The rows of a group lie close to one hidden flat surface of 8 dimensions, which passes through zero. Surfaces can cross.
(in the rows, 128 means zero)
Known rows, each followed by its group:
[146 105 138 132 130 131 162 129 143 158 117 148 185 100 162 124] | Rovo
[194  93  74 134 157 158  97 138 132 163  86 154 136 109 117 143] | bute
[181 112 152 141 112 139 131 108 156 100 110 150 115 177 113 140] | bute
[103 141 151 134 188 170 145 149 107 174 168  67 133  81 128 156] | tovu
[165 120  39  99  93 108  91 155 125 125  89 189 133 105 162 109] | Sope
[105 135 114 121 141 113 136 135 136 108 130 144 135 129 148 115] | vopo
[113 123 124 130 111  93 118 147 131  68 164 132 122 159 135 131] | Rovo
[114 105 103 127 160 126 133 129 129 103 182 153 128 120 159 143] | Rovo
[ 92 109 153 108 124 126 141 121 122 123 148  91  97 150 107 141] | Sope
[ 91  98 117  96 105 117 141 123 131 113 134 134 104 141 139 131] | Sope
[ 62 165 145 129 110 139 139 161  92 128 146  81 128  84 119 125] | vopo
[153 144 126 112 159 128 122 105 130 162 122 140 141 136 156 124] | tovu
[117 146 179 129  71 128 139 119 102 146 144  85 122 126 114 133] | vopo
[145 129 141 111 105 113 125 118 133 119 111 124 114 167 120 119] | bute
[154 161 162 114 146 150 147  67 115 147 175 166 141 105 206 139] | tovu
[ 78  89  96 128  66  78 116 191 110  77 174 117 134 103 116 131] | tovu
[136 126 144 146  89 107 154 169 144 109 113 140 182 115 132 117] | vopo
[137  96 145 167 132 134 149 133 152 128 114 137 172 120 105 125] | tovu
[ 69 163 178 129 160 165 156  50 128 135 138 114  87 137 123 120] | vopo
[105 156 127 144 227 157 143 117 168 110  95 128 101 165 104 113] | bute
[146 144 139 151 140 128 152 144 141 155 106 136 186  98 131 111] | Sope
[ 99 107 169 146 162 160 153 111 137 114 175 108 112 146 114 155] | vopo
[171 117 178 144  78 102 146 144 136 148 120 104 177 135 116 129] | vopo
[129 146  95 102 128 149  79 157  76 174 130  77  90 100 110 149] | Rovo
[143 137  99 124 151 118 130 110 152  98  97 179 131 149 151 106] | Sope
[151 131 132 111 158 112 134 125 126 152 157 128 157 140 171 131] | tovu
[118 125  73 104 159  68 126 147 151 133 106 161 165 137 165  83] | Rovo
[ 69 114 107 126 160  97 145 107 141 111 159 149 140 127 149 106] | tovu
[113 162 104 117 172 143 105 115 125 115 110 127  75 148 116 113] | bute
[200 123 116 159 174 134 112 210 147 119  99 105 146 158  84 145] | bute
[122 157 145 151  99 135 140 102 119 125 129 151 149  91 146 119] | Sope
[133 105  87 181 223 144 103 191 136  95 153 114 133 115  68 152] | Rovo
[ 69 122 104 144 147 155 122 117 123 132 132 131 124  81 103 129] | tovu
[157 123 147 177 124 172 133 107 122 140 139 144 146  82 108 150] | Sope
[ 94 203  96 142 124 131 100 173 112  97  89 117  98  96 107 103] | bute
[164  90 107  85 171 149 136 129 130 190 133 140 139 123 176 150] | Rovo
[150 113 142 114 105  97 127 134 150 116 104 123 131 183 120 118] | bute
[113 116 114 110 127 131 129 125 129 139 114 127 112 132 125 130] | Sope
[161  69 122 198 142 136 147 185 153  64 196 184 200  85 120 163] | Rovo
[198 107 162 147  68 124 129 109 138 121 111 142 140 154 116 137] | vopo
[115 118 116 139 161  91 144 192 149  99 142 134 164 140 129 120] | bute
[ 70 111 111 124 182 133 142 124 142  83 159 141 106 138 130 133] | tovu
[177 113 127 153  73 162  90 163  87 179 115  83 138  69  79 161] | Sope
[137 112 136 120 124 149  93 104 115 109 142 108  56 176  93 147] | vopo
[100 113 130 104 163 106 157 117 146 124 161 140 146 141 171 123] | Rovo

New rows, each followed by its group:
[146 152 124 111 123 125 115 144  86 189 149 103 158  81 161 133] | tovu
[175 105 156 139  74 109 123 145 123 135 131 109 152 149 108 143] | vopo
[ 93  78 138 109 148 120 177 147 154 126 142 122 152 139 138 129] | Sope
[143  84 103 175 166  81 118 207 159  45 175 148 178 150 110 136] | Rovo
[ 96 100  61  82 145 112 115 166 112 165 114 115 120 103 143 120] | Sope
[154 141  92 157  93 161  96 125 112 141  83 149 130  69  99 120] | Rovo
[138 137 145 150 144 132 128 165 125 139 134  97 151 116 110 139] | bute
[113 112 103  89 146  75 141 151 129 144 151 132 174 133 185 113] | Rovo
[142 135  85 125 113 135 112 174 137  97  76 153 110 123 113 111] | vopo
[155 100 153 132 143 162 144 126 133 135 152 116 124 135 129 158] | Rovo
[146 145  85 128 132 151 108 140 141 102  64 150  89 130 106 121] | vopo
[168 156 161 131 160 181 131 112 134 143 107 107  98 146 124 149] | tovu
[ 80 187 155 152  53  82 116 120 111  89 118 106 115 129  91  86] | Rovo
[ 87 145 148 151  94 144 130 112 111 153 105 101 118  87  88 117] | tovu
[ 67 141 114 121 150 158 115 138 106 128 137 103  79 100 105 137] | tovu
[168  99 118 125 107 144 127 144 115 173 126 131 162  86 150 148] | Rovo
[170  89 115 120 145 124 153 130 158 159 103 160 184 124 158 123] | Rovo
[ 73 186 155 188 158 181 135 110 116 173  86  87 132  60  59 105] | Rovo
[162 130 118 109 138  97 102 132 119 181 112  92 139 150 123 118] | vopo
[139 153 189 190  83 188 149  79 141 112  82 144 118 106  75 128] | Rovo
[ 56 172 144  94 157  93 140  94 131 129 125 100  95 178 137  90] | Rovo
[ 68 107  62  93 152  88 135 123 121 139 149 165 138  95 180 103] | bute
[102 149 138 100  85 112 127 113 102 144 128 110 117 122 150 120] | Rovo
[159 112 123 104  94  95 119 150 133 153  91 108 138 168 115 117] | bute
[210  77 107  99  99 140  93 162 112 134 148 134 113 139 153 177] | Rovo
[204 108 137 183 117 177  96 135 113 127 150 133 128 103  87 171] | Sope
[181  51 107  80  25  90 112  93 100 159 174 166 149 115 181 152] | bute
[ 69 143  98 122 163 153 131 136 135  66 134 154  73 124 133 125] | vopo
[114  92 112 150 144 148 145 188 120  99 167 131 151  82 124 163] | vopo
[214 160 192 115 152 170 153  91 134 136 140 138 128 175 176 156] | tovu
[105 100  90  97 114  86 144 100 166 129  80 174 136 152 157  87] | bute
[ 84 148 154  91 103 126 138  90 101 139 167 109 102 122 165 132] | Rovo
[128 140 143 123 130  84 152 137 153 162  73 105 167 161 124  91] | Rovo
[186  75 131 139 101 137 149  79 173 138  95 185 152 143 131 132] | bute
[101  79 116 118 153  99 171 110 180 148  99 158 166 139 148 107] | bute
[109 104  91 129 134 109 114 156 125 130 136 132 144 116 126 124] | tovu
[121 185 182 151 131 170 128 108 104  93 165 102  74 137 107 152] | bute
[ 92 152 121 128  85 123 135 191 118  87 110 125 126 102 119 123] | vopo
[110 126 132 132 136 169 136 122 119 105 159 147 110  99 141 148] | tovu
[162 138 163 137 119 192 138 126 127  77 157 148  80 129 135 171] | tovu
[103 194 109 113 125 105  95 143 128  79  86 109  62 177 103  95] | bute
[ 88 149 140 121 110 127 132 141  86 163 181  97 135  66 150 136] | tovu
[132 143  98 198 106 181  96 122 115  95 120 177 120  50  83 139] | Rovo
[128 134 146 125 151 151 132  49 135 132 137 150 104 154 135 125] | vopo
[101 139 164  75  82  90 138 115 109 121 161 103 107 175 159 127] | Rovo
[ 74 135 137 151 150 122 129 133 120  94 187 120 130 108 122 134] | Rovo
[178  84 121 150 118 139 117 171 118 143 144 117 158 101 107 163] | vopo
[126 137  80 148 186 139 108 176 126  77 177 169 133  94 140 146] | bute
[185  59 134 134  95  91 120 167 142  98 178 141 173 156 134 161] | vopo
[137 198 170 145 146 123 128  99 138 127  98 103 123 178 115  96] | Sope
[188  87 156 153 157 157 147 116 160 123 150 156 153 146 122 155] | bute
[125 186 160  94 103 159 117  98  84 126 159 107  71 130 153 149] | tovu
[104 178 108 119 147 154 115 111 110 169  79 114 101 102 119 113] | vopo
[149 101 115 101 134 101 109 136 129 137 142 133 123 155 141 135] | bute
[202 146 118 101  74 102  74 177 100 161  87  78 118 151 117 128] | tovu
[127 116 175 145 105 142 143 131 119 146 159  93 145 122 112 150] | vopo
[100 144 163 155 109  98 161 102 165  63 133 158 146 157 125 103] | Rovo
[121 145 112 137 166 173 118  73 104 205 125 129 131  66 140 127] | vopo
[121 132 167 183  78 132 137 151 115  95 161 119 151  93  95 144] | Rovo
[207  91 139 120 140 152 115 156 134 143 123  96  98 176 102 173] | Rovo
[ 90 154 136 168 140 149 113 122 115  89 140 121  98 119  81 130] | Rovo
[127 150 157 125 112 115 138  96 149  91 120 142 120 175 132 109] | Sope
[123 172 189 147 108 131 140 105 125 126 129  99 127 148 119 117] | Sope
[105 196 101  99 128 125 110  73 121 147  64 152  88 132 151  77] | vopo
[ 79 108 149 132 180 145 154 145 144  78 184 111 100 155 115 156] | vopo
[132  79 140 181 120 169 153 134 183  31 100 180  95 160  70 142] | tovu
